There are 3 ways to turn a row about zero (a turn may also mirror it). The second row of each pair is the first, turned, with some noise. The first 30 pairs use one turn. New pairs use 3 turns, one after the other, and a turn may come again.
Known pairs, each followed by its turns in order:
[-10  -4 -12   5  15  -2   5   3  -4]
[ 2 -2 16 12 -6 -4 -3 12 -3] => K_103

[ 11  -3 -11  -9   2  -4   1  22  20]
[-26  -3  -5 -11  -1   3 -10   8  11] => K_171

[-19  -4   3  -7   9  11  -1  -5  -8]
[-17 -10  -3   4  -3  -6  -8  15  -3] => K_335

[-3 14  4 -1 11  1  5 -1 -6]
[ -4   5   5   4  -2 -17   7  -4   2] => K_103

[  7   4 -20   0   0   2  -4  13   5]
[  9   4   1   1 -11   2 -20  -2   5] => K_103

[ -6   6  -2 -10   7   9   7 -26  -4]
[  7   6   9  10 -15   7  14   3 -19] => K_171

[24 -4  3 27 -1  0 12 -7 20]
[-23   7  10  -4  15  12 -18 -21  -2] => K_103

[ -8  -4 -11 -12  12  -6   2   9 -11]
[ -2  -3   3   7   1 -12  11  18   8] => K_335

[-9 -9  6 11 -4  0  2 10 -4]
[  8  -7   5  -2  11 -12 -10  -1   3] => K_171

[  0 -11   1  13   4  -2  27  -2   8]
[ -8 -10   2  11  18  -4  -6  10 -18] => K_171

[-11  27   1   2  -4   3   9   0 -10]
[ 18 -21  -6   2  -6  12   6   1  -5] => K_171

[ -1  -1   0  13  17   3  27  -2 -12]
[  3   3   2 -12 -13 -19 -16   5  19] => K_335

[  7   6  -2 -16  13   5  -2 -10 -21]
[ -2 -23  17   5  -8  -3   1   4  11] => K_335

[18 -1 -6 -2 -6 -7 14 -5  7]
[-16  -8  -9  -3   2  -1 -16  -6   5] => K_103

[ -7   6   1  -7  -1   1 -21   6 -19]
[ 14   0   0  -5 -13  -2   2 -18  17] => K_171

[14 -9  7  0 -4 -2  2 18  0]
[ -9   1  -1   6   9   1 -16   0  14] => K_171

[ -8  15 -11  -5   0   1   2  13  -1]
[ 11   6   1   2  -7 -10  -6   6  15] => K_103

[ -1  27   3   4  -4 -12  10  -7   9]
[-11   4   6 -18   5 -18  -2  -2  16] => K_103

[ -1  -3   7   1   5  27   1 -10   3]
[-13  -9   7 -11  -9   9 -16   6  -9] => K_335

[-10  -2   0   7   3   0  -6  -9 -20]
[  0   7   3   2   0  -7   7  13 -17] => K_103

[-17   1  -7 -19  -3  -4   5 -22  -2]
[  6   5  21  -5  -9  12  14  -7 -17] => K_171

[ 18   0   4  -8   2  -2 -11   0   3]
[ -3  -5  14   0   2   8  14 -11  -2] => K_335

[ -2   7  -4   2 -13   6   0 -10   1]
[ 5  4 -5 -8 11 -8 -6  0 -5] => K_103

[-11  11   3  19   1   3  -1  -4  -3]
[ -3  -2 -12  -3  10   1 -18  -3   8] => K_335

[-23   3   4   4  -6  -1  13  -3  -3]
[ 15 -14  11  -6   5   1   0   1 -13] => K_171

[ -2   6   6   3   0   6  -2 -17  -2]
[ -5  -9   2   5  -4   5 -17  -6  -1] => K_335

[  8  -5  14 -12 -18   3  -4  -1  -3]
[  1 -12  -5  -1 -12   6  11 -11 -16] => K_335

[-2  5 10 -2 19 -2 11 -7 -3]
[ -8  -3  12  -2  -2 -18 -10  -4   5] => K_335

[ 8  3 11  5 20  4 -5 -3 -4]
[ -7   5   8   6  -7  -3  11 -13  -8] => K_103

[ 11 -12   5  -1  16  -7  -5  -6   5]
[-12  13  -8   5  -1  -8  -6 -10  -8] => K_171

New pairs, each followed by its turns in order:
[-11   1  -5   8  21 -23   4   0   2]
[  2  -6  -4   1 -17  -9 -21 -16   1] => K_171 K_171 K_335

[  3  -3 -18  19   6 -12  -4  -1   3]
[-4  7  7 -3  2 25  9 10  9] => K_171 K_103 K_103

[ -5  -3   0 -11  -2  -1   8  -1 -10]
[ 1 -6 -5 11 -4  6 -2  6 -4] => K_171 K_335 K_335

[ -2   1  -2   6   4 -27  -6  -1   1]
[-1 -6  4 -8  1 -1 25  2  3] => K_335 K_103 K_103

[ 0 10  5  3 12  2  3  9 -9]
[ -3 -16  -4  11   3  -4  -3   3  -6] => K_335 K_171 K_335

[13 -5 -8  0 -7 -9 -1  5 -2]
[ -2   1  -2 -14  -4   3   1  13   5] => K_103 K_335 K_335

[ -1  18   4 -10  -1   0  10  -4 -24]
[  1 -20   2  22   7  -6   4   0  -9] => K_103 K_171 K_103

[-18 -13  -6  -2  -6  10 -14   2  -3]
[  9  -4 -11  10   5  15 -18  -1   4] => K_103 K_103 K_335

[ 6  4  1  6 -3  1 10  6 -7]
[-10  -2   8   4  -2   6   1  -1   4] => K_103 K_171 K_171

[ 7  4  2  4 12  2 -4  5  2]
[  3  -7   7 -10   0   2   0  -1   9] => K_103 K_171 K_335

[ 15   2 -10 -10   4  12  12  -3 -15]
[ 16  -7   3  13  11  -6 -16  -8  -5] => K_335 K_103 K_103

[ -3  -9   7   1 -21  -9  -6  -1  -2]
[  4  12  -2 -14 -11 -14  -5   1   4] => K_335 K_171 K_335

[  4  -1  -2 -16  -2  27  13   1  -1]
[ -9 -15   4   3   1  -2  19  20   6] => K_335 K_103 K_171

[ -5  -9   9 -18  18  -1   1   0  -6]
[  0   6  -2 -19   8 -14   1  12  -8] => K_335 K_103 K_335

[ 20  27  -1   6  12 -27 -13  -9  -1]
[ 38  19  -6 -11 -10   2   1  -9 -10] => K_335 K_335 K_171

[-20  -1 -23 -27   2 -24  -9   0   6]
[ 30   9  -6  23   0   4 -18  10  19] => K_171 K_171 K_171

[  3 -12   8   9  -3   7   3   2 -13]
[-3 16 -7  9 -8  0 -7 -2 -3] => K_335 K_335 K_103

[  2 -24  -1   3 -13   1  21  -5  10]
[-13  -4  -6 -15  -9  17  17  -9   9] => K_335 K_103 K_171

[  1   1  11  -1 -10   5   2  -4  12]
[ -9   8  -6   6  -9   2   0 -11   4] => K_103 K_103 K_335

[ -4  -6  -5  22 -14   2   7   1   5]
[  7 -10   6 -10   2   2   2  19 -14] => K_171 K_171 K_103

[  1  27  -1  -3 -10  -6  -3  -8  13]
[  0 -21 -12   6   8  18  -6   7  -1] => K_103 K_103 K_103

[-2  4  2 -1  3  4 -4 12  2]
[ 1 -1 -4 -3  6  4  5  7 -5] => K_335 K_171 K_103

[-14 -13   4   1  -1  -6  -4 -22  -7]
[-4 25  4 -2 12  0  1 -2 -9] => K_171 K_335 K_171

[ -4 -20 -15  -5   1   2 -19 -12   9]
[-11  12  13  -6  -7 -18  -1 -16   9] => K_335 K_103 K_103

[ 11  -8 -18   0  -4   4  -1  -4   4]
[ -6   9  13   5 -13   4   0  -7   4] => K_335 K_335 K_171

[-4  0  8  2 -3  8 -3  9  3]
[ 4 10 -6 -1 -3  4  8 -2  5] => K_335 K_103 K_335

[-8 -2  5  0  5 -4  2  1  7]
[ 5 -1  2 -4 -2  7  2 -9  1] => K_103 K_335 K_171

[-4  1 -2  2 14  8  2 18  5]
[ -5  -8  14   7   3 -12  -4  -6 -13] => K_171 K_171 K_335

[-1  2 15  6  4 -2  9 16  9]
[ -3  10 -22   4   2   3  -2  -5  -8] => K_171 K_103 K_103

[ 7 -4  9 -1 -9 -5 -2 14 -2]
[ 2 -8  3 -7 -1 15  7 -6  8] => K_171 K_171 K_171

[-11   5  -4   4 -18   3   2 -10   3]
[ -9  -7  -6  -9  13   7   1   7 -11] => K_335 K_171 K_171

[  3  13  12 -10 -27   0  20  -4  -8]
[  2  16   9 -18 -14  18 -10   9  12] => K_171 K_171 K_103

